Every row belongs to one group in each of 4 separate groupings. Each group adds its own fixed numbers to the row, and there is some noise. The rows also spread widely along 10 directions, which tell nothing about the answers.
Some rows, each with its group in each grouping after it:
[  3  -7 -19  -1   5   1  -6   0   1   1  -1   9   3   4   1   6   3  -1
  -3   6  -6   3 -16   8  -2  -2  -6   4  -6   0   1   2   5   1  10   1
 -10   2   2  -6  -2  -1  -3   2  -4]
G N (1) B
[ -6  13   6   2  20   1  -5   0  -4  -4 -15  -7   1   3   5   2  15   3
  -9 -11  -5  -5   3  16   8 -11  10  10   1  -4 -24   0   1  -6   9   1
  -2 -18   1  -8  -1   7 -13 -19   9]
K R (3) X
[ 15  28 -14  16 -22   3   9  -9 -20   9   4   0  10 -13 -12 -12  12  -2
 -13   9  -7  14   6  12  -5   5 -10  20  -1  12   6 -40  26  -8 -10  -1
  19 -18 -21 -18   2  15   5  10 -19]
Y R (2) X
[ -5  15   8   4   1   9   4   4  -8  -1 -11   4   1   0   3  -5  11  -1
 -10  -5  -8   3   6  -1   9   4   2   1  -1   7 -15 -17  10  -9  -8  -5
  -3 -16  -8  -6   1   4  -6  -3   5]
Y U (1) B
[  6  -9 -18   1  -4  -9  -3  -3  -3   6  14  10   0  -4  -7  -2  -8  -7
   3  12  -2   2  -8  -2  -4   0  -7  -2  -3   2  19   2   1  -4   3  -4
   0  11   0   2  -2  -5  10  14 -16]
G U (2) M
[ 13  -4   4   9   0  11   1   8 -21  -6 -22   3  12  14   9  12   6   1
   6 -14   1  10 -17  15  22 -15 -20  -6   4   2 -12  -2   6  26   4  -2
   9  -2 -14 -29 -15   4  -5  -6  12]
E N (0) J
[  1 -10 -22   0   7  -6 -22 -14   7   7  25   3  -2 -14 -13  -2  -7   0
   7   2  -2   7   2   3  -5   8  10   2   7   6  12  -9  -9 -12  -8  -3
  -8   7  -6 -11   0   0   3   3  -2]
C U (3) M
[-17   1   4  -4  15  -4 -16  12  11   0   3   3   0   3   0   2   8  -6
   3  -7  -6  -6   1   0   5   6  17  -9   0   6  -6  10  -5   2 -11  -2
 -13  -9   2   1   2  -5  -8 -13  -3]
E U (0) D
[-17  10  26  -1   2  -7  -2   6  -3   0   8  -3  -3  -8 -11  -7  -5  -4
   5   0  -3  -4  30 -28   7  14  17 -12   7   9   3  -7 -11 -10 -24  -6
   0  -1  -6  17   6  -1   8  -3   5]
K N (2) D
[-18   5   2   3  -1  -1   0  18  -1   3  -9   5   2   8  -6  -2  15  -7
  -2   6  -4  -8  -5  -5  -6   0  -1   5 -12   6  -4   4   9  10   4   7
 -11  -8   5  19   8   1  -5  -9  -7]
C N (3) J
[  7   1 -23 -12  21   2 -10 -23   5 -15   8   4 -14  -9  10  -9 -10  17
  -2   7 -14  20   8 -12   7  21   7  -3   5   2  -1  -5  -2 -35 -13 -12
 -19  -4  -3 -14   2   6  -1   6   3]
G U (2) M
[ 11  18  -1   6  -1  -4  10  -5 -16  -3  -4   5   4  -1   1  -6   6  -3
 -11   2  -6   4   1   6   6  -2  -9   4  -5   0   4  -9  12 -11   4  -7
  13 -11  -2  -7   1   5   5   7 -10]
E N (2) D
[  3   3 -21  -7  14   1  -3 -11   0  -8  -5  -8  -1   5   1  -4  -1  22
  -4   6  -4  12 -14   2  -3   3  -5  16   4  -5  -4   6   7 -10   8  -4
  -3  -8  -8   0   3  16   4 -10  -6]
E U (0) J
[ -2   7   6  -7  10 -10   4  -5  -3   3  12  -4   5 -11  -5  -5  -7  -4
  -9  -4  -1  -7   1   4  10   3   8  -4   4   0   1   5  -8 -10   0 -13
  13  -3  -4   5   5  -2  15  -4 -13]
G U (0) B
[ 11   3 -29  -8   8  11  -1 -22  -1   0   7   1   1 -12  -4  -7  -1  11
  -5   1 -12  11 -20   9   0   8  -5  12   8   1  -1 -14   6 -17   9 -13
 -10  -5 -11 -16   5   7   7   3  -5]
C U (3) J
[-25  -2  21 -14   7   4  12  32  -2  -4 -28   1   4  20   0   2  12   1
   0   7  -6 -13 -14 -14  13   3  -4 -11 -11   3 -13  27   3  24  -2  -3
  -9  -9  -3  30   1  -1   1 -17 -13]
Y U (1) M
[  8  -8  -7  10   0   6  -3 -10 -17  -7 -17  -7  -3  13   3   5  -6  23
   4   5   7  22   1 -10  -4 -13 -16  21  11  -8  -7 -10   7  -4   4   7
   5  10 -12  -3 -15  27  -3  -2  30]
Y U (1) B
[  6  10  -2  10  -3 -12   0  13 -10   2 -10   4   5  12   5   2  10  -7
  -7   1  -2   1   6  15   7  -3  -6   4 -13  10   6   2  13   8   0  11
   7 -18   0  -7  -8   3 -12  -7 -19]
K R (1) J
[  8  -8   2  -7   0  15  17  -3 -19  -3 -19  -7   8   6  -6   4  -6  18
   3   5   1   5 -23  -2  11 -10 -21   9  11  -8  -9   0   3  15  11 -12
  11  11 -21   2 -10  15  20  -2   3]
Y R (1) M
[-13  10   4 -11   3   1  11  -1   3   2   4   1   1  -5 -13 -10   2   1
  -8  11  -8 -10  -2 -16  -4  11   5   3  -1   0   2  -2   1 -13   2 -11
  -5  -2  -3  28  15   2  19   2 -12]
Y N (1) D
[-19  -1 -12  -6   2  -7 -12  11   6   6   5  -6   2   0 -15  -2   8   3
   4  13  -5  -1  -6  -5  -6  11   8   8  -2   9   1   8   1   8 -13   2
  -7  -7 -10  13   3   6  -1 -13 -19]
G U (2) M
[  8  12  -7   4  -2   2   6   7  -8  -3  -9  16   2   8  12  -5  10  -7
 -10   2 -13   7  -4   6  10   2  -9  -8 -14   8   2  -4  17  -1  -1  -3
  -3 -16  -1 -11   0  -3  -4   5 -15]
Y U (0) X
[ -8  -2  -2  -5   7  -2 -10  -2   4   4  11  -3   6  -7 -11   5  -1  -2
   5   0  -4  -7  -5   2   4   5   9  -4   3   3  -1   0 -10   2  -3  -7
  -4   1  -7   1   4  -6   7  -8  -6]
Y N (2) J
[ -7 -12   1  -4  -8  27   7  -8 -10   5   0  -6   4 -15 -21  -5  -8  13
  12  -2   1   7 -21 -21  -4  -3  -8   5  28  -5  -9 -22  -5   5  -1 -19
  -2  26 -27   5   2   9  27   7  25]
C U (0) M
[ -9   6   2  -1   4  -8 -10   5   5   7  20   9   2 -12 -10  -3   4 -16
  -2   2  -7 -11  10  -1   6  11  17 -14  -7  12   5  -6  -7  -9 -13  -6
  -4  -4   1   2   8 -16   4   3 -15]
Y N (2) M
[ -2   1   9   0  -3  14  10  17 -11  -2 -16  20   3   7  10   3   7 -12
   1   1 -14   1 -10  -9  16   4  -9 -21 -11   7  -4  -3   9  12  -3  -8
 -13  -2   3  -5  -2 -13  -3   9  -2]
Y N (2) B
[-14   1   6  -1  16 -14 -11   2   7  -5   8  -1  -6   1   0   0  -2   0
  -2   2   1  -7  17 -10  -3  -2  15  -2  -3  -3  -1  13 -11 -13  -1   2
  -6   3   9  19   8   1   1  -9   6]
G N (0) X
[ -9  -3   2 -10   4   9   8   7  -6  -3 -16  -2   0   7  -5  -3   1   9
   4   6  -7   2 -16 -14   5   6  -9   1   3   2  -3   9   5  11   3  -7
 -10  -1  -9  14   1   6   8  -9  -6]
K U (3) J
[  6  -7  -9   5  12   0 -12  -8  -2   1   2   1   5  -1  -2   9   2  -2
   4 -11   0  -1 -11  19   6 -11  -1   2   5  -1  -7  -2  -8   2  14  -2
  -3   3  -1 -18  -5  -3  -3  -6  10]
C N (3) J
[ -6  -3   7  -3   1   3   4   3  -3   3   3   5   2  -8  -8  -3  -1  -5
   0  -2  -3  -7  -4  -5   5   0   2  -7   4   2  -1  -5  -5  -5   0 -10
  -3   5  -6   5   3  -5  10   3  -1]
C U (1) M

New rows, each followed by its group in each grouping:
[  2   2 -10   1   2 -11  -3   1  -3   6   5  -1   8  -1  -9   2   7  -3
  -6   4   0  -3  -5  16   1  -4  -3   7  -6   2   5   3   1   3   6   1
  11  -6  -5  -1  -1   3   4  -5 -18]
C N (1) M
[  3  15   3 -12   9  11   8  -9  -7 -11  -1   2  -4  -8   5 -13  -7  14
  -6   2 -12  19  11 -21  16  24   3  -6   7   6  -3 -14   4 -19 -18 -16
  -4  -9 -11  -6   7   8  10   3   1]
K N (0) B
[  2 -10 -10   7   2   9 -13  -2  -7  -3  -3   9  -6   1   2   1   0   4
  12  -2  -3  18   2  -9   4   3  -3  -4   6   8  -1 -13   2  -1 -11   0
 -15   7  -6 -18  -9   4  -9   5  20]
C U (3) M
[-18   1  11 -16   4   5  16  -1   3   1   0  -7   0  -9 -14  -9  -5   8
  -2   8  -6 -12  -8 -19  -5   4   4   2   6  -8  -2   5  -7  -7   7 -16
  -6   7  -7  34  14   5  25  -3  -6]
C U (1) X
[  0 -11 -11   9  -3   0 -11  -1 -12  -4  -9  -4  -4  14  -5   2  -4  18
  12  12   8  20   6 -16  -8  -5 -13  16   5   2   3  -3   6   6  -6  11
   1  10 -10   5 -13  23  -3  -4  16]
Y U (3) M
[  3 -10  -3  -7   0   5   5   4  -9  -3  -3  11  -2   5  -2  -1  -9   3
   7  10  -5   8  -4 -14  10   7 -10 -11  -2   6  12   3   2   9  -6  -6
  -7  11  -4   3  -5  -1  11   7  -8]
Y R (3) M
[ -8  -4   3 -11  11  -1   2   1   3   4   9   4   2  -6  -7   0  -5  -5
  -2   2  -6 -12  -9   0   6   2   8  -7   0  -2   2   6  -8  -2   7 -11
  -5   5   6  11   5 -10  13  -2 -12]
Y R (3) B
[  7   8   4   6 -11  13  33  16 -18   3 -22  28   5   4  11  -5  12 -25
 -14   2 -15 -14 -32   8   9 -13 -23 -15 -18  -1  -2  -4  21   5  28 -12
  -9   0  13   3   5 -22   9  23 -17]
G R (2) J
[  1   5  -4   7   5  -3   2   3 -10  -4 -11   3  -2   8   4  -1   5   2
  -5   1   0   2   0   3   1  -8  -7   9  -5   0  -5   1   9  -4   9   5
  -2  -3   4   2  -3   8  -4  -4   1]
G R (3) J
[-10   0   1  -1   7  -6   1   9   2   2  -1   6   3   1  -2   3   7 -12
  -4   2  -6 -16 -13   6   2  -5   2  -5  -9   0  -5  11  -1   2  13  -4
  -9  -1   7  12   5 -12   3  -4 -12]
G N (2) J
[  5   2  -5  -5   9 -13   1  -3  -8  -5   3  -6   0   2  -2  -4  -8  11
  -4   8   3   9   9  -2   8   2  -3   6   1   1   8  11   0  -4  -6  -2
  14   0  -6   6  -4  13  10  -5 -13]
G R (0) M
[ -7  -2   4  -6   9   0  -4   1  -2  -1   5   5  -2  -2  -4   0  -5   0
   2   3  -4   0   7 -12   7   8   6  -8  -2   4   2   1  -6  -4  -6  -6
  -6   4   2   6   3  -2   6  -2   0]
Y N (3) B
[  8  -7  -9   2   6 -10  -6  -7  -7  -1   5   1   2  -1  -2   5  -5   1
   3   4   1   3  -1   4   4  -7  -5   2   1  -2   5   5  -5  -2   4  -3
   7   9  -3  -5  -7   1   5   1   0]
G N (2) M
[ -5   2 -12  -4  15  25  -3   2  -2  -6 -31  -4   4  10  11   7  22  16
  -6  -8 -14   9 -30  16   8  -4  -6  14   6  -3 -36  -4  12   7  10  -4
 -18 -19 -11 -22  -6  13 -19 -18  16]
C U (1) B
[  3   7  -9  -7  -6  -2   8 -10  -7   0  12   3  -1 -10 -12 -12  -8   6
  -2  15  -8  11   7 -16  -4  16  -6   3  -3   6  19 -10   6  -9  -7  -9
   1   1  -9  10  10  10  19   8 -17]
C N (3) X
[ -4  -5  -4  -4   0  12  -1   2  -2   5  -3   1   9  -1  -8   5   5  -1
   5  -3  -6  -4 -23   8   7   1  -3  -3   6   6  -8  -5  -1  13   1  -9
  -7  -1 -17  -8  -1  -4   6  -5  -4]
Y U (1) J
[-16  -6   5   0   8  -3  -8  20   6   2  -3  13   1   7   0   5  11 -14
   0  -3  -2 -16  -8   1   0  -6   7 -11 -10   3  -4  11  -4   3   5   1
 -15  -1  10  10   2 -13  -7  -3  -5]
E U (1) M
[  1   1  -3  -8   4   5   9   2  -3   6   1   6   7 -10  -4  -1   5  -8
  -5  -2 -11 -10 -20  13  10  -1  -1  -8  -1   0  -2  -1   1   2   9 -15
  -2  -2  -1  -5   2 -11  10   3 -18]
C R (2) M
[  5   6 -21 -18  26 -10  -9 -25   7  -7  10 -14  -3  -7  -4  -3  -5  22
  -6   7 -11   8  -2   5   4  14  10  14   8  -6   1  10  -6 -22   2 -11
   0 -13  -6  -3   4  14   8 -13 -14]
K N (2) D
[ 12  -1 -21   4   4  -5  -9  -8  -7  -2   2   5   0   2   0   0   2   5
  -1   5  -2  13  -2   8   1  -1  -9   9  -4   3   7  -3   7  -4   3   3
   2  -1  -2 -13  -5   9  -2   1  -4]
C N (3) M
[-17  -7 -15 -10  31   1 -21  -9  15  -1   0 -20   3  -1  -8   9  10  21
  -1  -4   0  -6 -17  14  -7 -10  16  24  14 -13 -28  14 -13  -5  15  -1
  -8  -1  -5   6   3  14  -2 -28  13]
C N (0) M
[  6   2   1  10  -4  19  13   7 -17 -11 -30  21  -9  16  20  -3   7   1
   1   4 -13  15  -7 -20   7  -5 -20  -9  -5   0  -8 -10  20  -4   4  -2
 -20   2   5  -4  -7   3  -9  17  21]
Y U (2) D
[-14  -2  11  -6   7   3   6  19   1   6 -11   4  12   6  -5   7  14 -15
  -4  -5  -7 -20 -26  12  13  -9  -1 -10  -4   0 -12  18  -2  24  12 -10
  -3  -2  -1  10   3 -11   7 -11 -13]
G N (0) D
[  2   1  -5   4   4  -9  -6  -8  -2   1  14   5  -2  -7  -5  -2  -4  -4
  -1   5   0  -2  11  -4  -1  -1   5  -2  -2   1   7  -6  -5 -16  -1  -3
   3   6   1   2   2  -3   8   8  -2]
Y N (2) M
[  2   1  -8   6   7  -9 -18  -6   1   7  19   4   6 -10 -10   3   2 -14
   2  -9  -1  -6   3  17   5   1  12  -3   1   9   5  -8  -9  -4   0  -2
   0  -4  -2 -16   1 -11  -3  -4  -7]
K N (3) J
[  9   8   4   6  -2  -3  16  -9 -14  -4  -1   9  -7  -7   6 -11  -7  -2
  -7   1  -4   3   7 -12   1  -4 -10  -4  -1  -4   6 -11   5 -25  11  -9
   1   5   6   6   4   0  11  16   5]
C U (2) J
[ -8   8   6   2   9  -2  -6   0  -1   2  -2  -5   3  -3  -6   1  10  -3
  -2  -5  -6  -5   3   3   4  -1  10   3   5   0 -11  -3  -3  -5  -1  -3
  -1  -8  -4   0   2   2  -3  -9   4]
K N (2) D
[  9  -3  -5  -2  10   9   2   0  -9  -9 -17   8   0   7  13   2   5   6
  -2  -5  -9  10 -10   4  18   0 -10  -7   0   1 -10   1   4  -1   1  -7
  -9  -6  -5 -20  -9   3  -7   0   6]
C U (1) M
[  2   5   2   1   7 -15  -8   3  -2   3   8   4   7  -2  -3   5   4 -16
  -3  -5  -3  -8   5  19  13  -1   7  -9 -10   9   4   6  -5   7  -3  -3
   6  -9   0 -10   0  -8  -2  -9 -18]
G N (3) X
[  6   8  -1   4  -5   4   7 -10 -15  -3  -5  -2  -2  -1  -4  -8  -4  11
   1   6  -5  14   6 -15   2   3  -9   7   9   1   2 -16   8 -11  -8  -7
   6   0 -14   1  -4  15  10   6   7]
Y U (2) D
[ -3   6  -2   4  -1   9   6   6  -3  -1  -3  17  -6  -3   2 -10   7  -6
  -7   6  -9   0   4 -12  -3   5   1  -3  -6   5   1 -15   9 -18   1  -2
 -17  -1   6   6   6  -6   0  15   0]
K R (1) M
[  8 -11 -16   1  -2   0  -4  -9  -2   2   9   8  -1  -2  -3   3  -7  -2
   6   7  -5   2 -10   0  -4  -5  -5  -2   0  -3  11  -3   0  -2   8  -5
  -6  12  -1  -4  -3  -4   8  11  -3]
Y U (2) X
[  7   0   4  -4  -3  14  19   7 -21  -5 -24   8   5  11   3  -2   5   2
  -1   2  -7   7 -20  -3  17  -2 -24  -5  -4   3  -6   0  14  15   4 -12
   4  -2 -12  -4  -7   5   9   2  -7]
Y U (3) M
[  6   5   1  -8  20  10   2   1  -2 -15 -12  19 -10   3  24  -5   2   2
  -6  -4 -16   9   7  -7  24  13   4 -22  -5   5  -8  -1   2 -21  -7  -9
 -24 -11   8 -16  -2  -9 -10   7   4]
K R (1) M
[  2  -2  -1  -5   3   6  -6  -6  -3  -2   5  -1   5  -4  -7   4  -3   4
   6   0  -4   6   4  -2  10   8   3  -5   6   7   0  -9  -6   4 -13  -9
   0  -1 -18 -12  -2   3   5  -3   1]
Y N (1) X
[-16   5 -18  -5   0  -4 -11   2  14   7  25  13  -4 -13 -16 -10   5  -7
  -2  19 -11  -5   5 -15 -16  20  16  -1  -9  10  12  -9   2 -20 -11  -1
 -18  -2   4  18  18  -9   6   9 -21]
Y N (2) M
[  8  -5 -16   3   7   1  -8 -10  -1   0   6   7   3  -3  -3   5  -1  -1
  -1  -2   0  -1 -12  13  -4  -8  -2   5   1  -4   1  -6  -2  -9  15  -3
  -6   4  -1 -10   1  -4   3   3   2]
E N (1) J
[  5  -1 -10  -5  -5 -14   5  -2  -5   0  11   5  -2  -4  -5  -8 -13   2
   1  14  -5   7   3 -13   0  13  -9  -4  -5   6  27   4   4  -4  -5  -4
   1   3  -3  10   2   2  14   7 -24]
C U (2) J
[ 10  12  -1   6 -12   0  11   8 -12   8   2  16  12  -4  -2  -4   9 -19
 -10  -2  -9  -2 -10  17  12  -1 -11 -10 -11  10  11  -9  12  12   2  -8
  11  -9  -6 -15   3 -10   7  10 -24]
C N (0) X
[ -2 -11  -7  -9  13  12  -2   1   2   0  -3  10   2  -3   1   4   5  -6
   4  -6 -10  -9 -29   9   9  -5   0 -12   3  -5 -10   4  -6   1  12 -16
 -16   4   0 -10   0 -16   3   2  -1]
E U (2) M
[ 11  10  -5 -20  20  14  14 -21  -7 -15 -11  -7  -3  -8  10  -6  -5  22
  -8  -1 -19  12  -9   2  19  10  -3  -1  10  -8 -13  -2   1 -17   2 -23
  -6 -11 -11 -15   2  10  10  -4  -2]
C R (2) X
[ -5  -5 -12  -3  10   2 -13   2   3  -3   2   0   3   3  -4   3   4   7
   3   3  -1   5  -8   1   0   0   2   3   3   1  -4   4  -2   3  -2  -1
  -5   0  -5  -3   1   4   0  -6   0]
E N (0) M
[  4  -2 -15  -8   2   0   0 -10   2   0  13  10  -6 -11  -2  -8  -9  -1
   3  11 -14   6  -2 -13  -2  13   2  -9  -1   2  17  -3   0 -14  -4 -11
 -14   3  -1   0   6  -6  10  13 -13]
K U (2) X
[ -4  12  -4   6   0 -16  -3  11 -10   4  -5  -5   7   8  -7  -3  13  -4
  -7   4   2   0   3  13   5  -1  -5  12 -11  10  -1   6  11   8  -5   7
  15 -18  -8   2  -3  12  -6 -15 -22]
G U (3) M
[  7  -2 -20   6   8 -10 -21 -15  -5  -2   8 -12  -1   0  -8   1  -3  14
   6   2   6  18  11   7  -1   0   1  18   8   5   1  -5  -2  -7 -11   6
   9  -1 -15 -16 -10  21  -6 -12   5]
G U (3) M
[-12   6   3  14 -20 -14   5   2  -5  19  18  -1   7  -7 -32  -7   1 -12
  -5  16   9 -16   6 -11 -27 -11  -2  21  -2  -1  18 -14   4  -6  11   5
  16  14  -3  39  11   6  24  10 -10]
Y N (1) D
[  5   4   1  13  -5   7  10   0 -16  -3 -12  10  -2   5   6  -6   0  -3
  -4  -1   0   6  -5  -8   1 -11 -15   1   0  -1  -3 -10  11  -7  10  -3
  -1   8  -2   2  -1   3   5  12  13]
G U (0) J
[ 20   4 -10  -3  10 -11  -2 -19 -13 -17   1  -2  -6   5   9  -2 -17  22
  -3   8   2  25  21  -9   9   8  -8   6   2  -2  13  -1   2 -21  -7  -1
  11  -3  -4 -11  -8  20   3   1   3]
E N (1) B
[  0   3  16  17 -18  -1   3  10 -21   8   1   2   9   0 -12   1  -3  -8
   4   1   9   4  13 -11   2  -9 -11   0   4   7   7 -17   5  14  -9   3
  21  12 -12   4  -5   6  11   6   8]
Y N (0) B
[ 13  22   1  -2   0   8  18 -12 -10   6   5  11   9 -19  -3 -13   9 -16
 -18 -11 -16  -6 -11  17  17   6   0  -7   2   7  -2 -25   7 -21   5 -24
   6 -17 -11 -19   7 -11  13  13 -18]
K U (1) D
[  7   3  -7 -10  17  -1  -2 -13   1  -4  11   2  -2  -9   2  -5  -7   7
  -6  -1  -6   2   2   4  12   6   7  -5   4   0   0   0  -6 -19  -1 -13
   1   0  -2  -7   2  -1  12   1  -7]
Y R (0) M
[  9   6   1 -15  22   6   3 -17   0 -16  -1   5  -5  -7  11  -5  -7  12
  -6  -5 -15  10   6  -5  23  16   7 -14   7   0  -6  -1  -7 -25  -6 -19
 -12  -9  -3 -14   2   2   3   1   6]
C N (1) D
[  4  -5   1  -6  22  -1   3 -10  -7 -13 -16  -2  -6  10  11   2  -6  12
  -1  -4  -3   5  -5  -3  12  -9  -6   0   5 -10 -10  15  -4  -9  12  -8
  -6   4   3   3  -7  10   1  -7  16]
G U (3) D
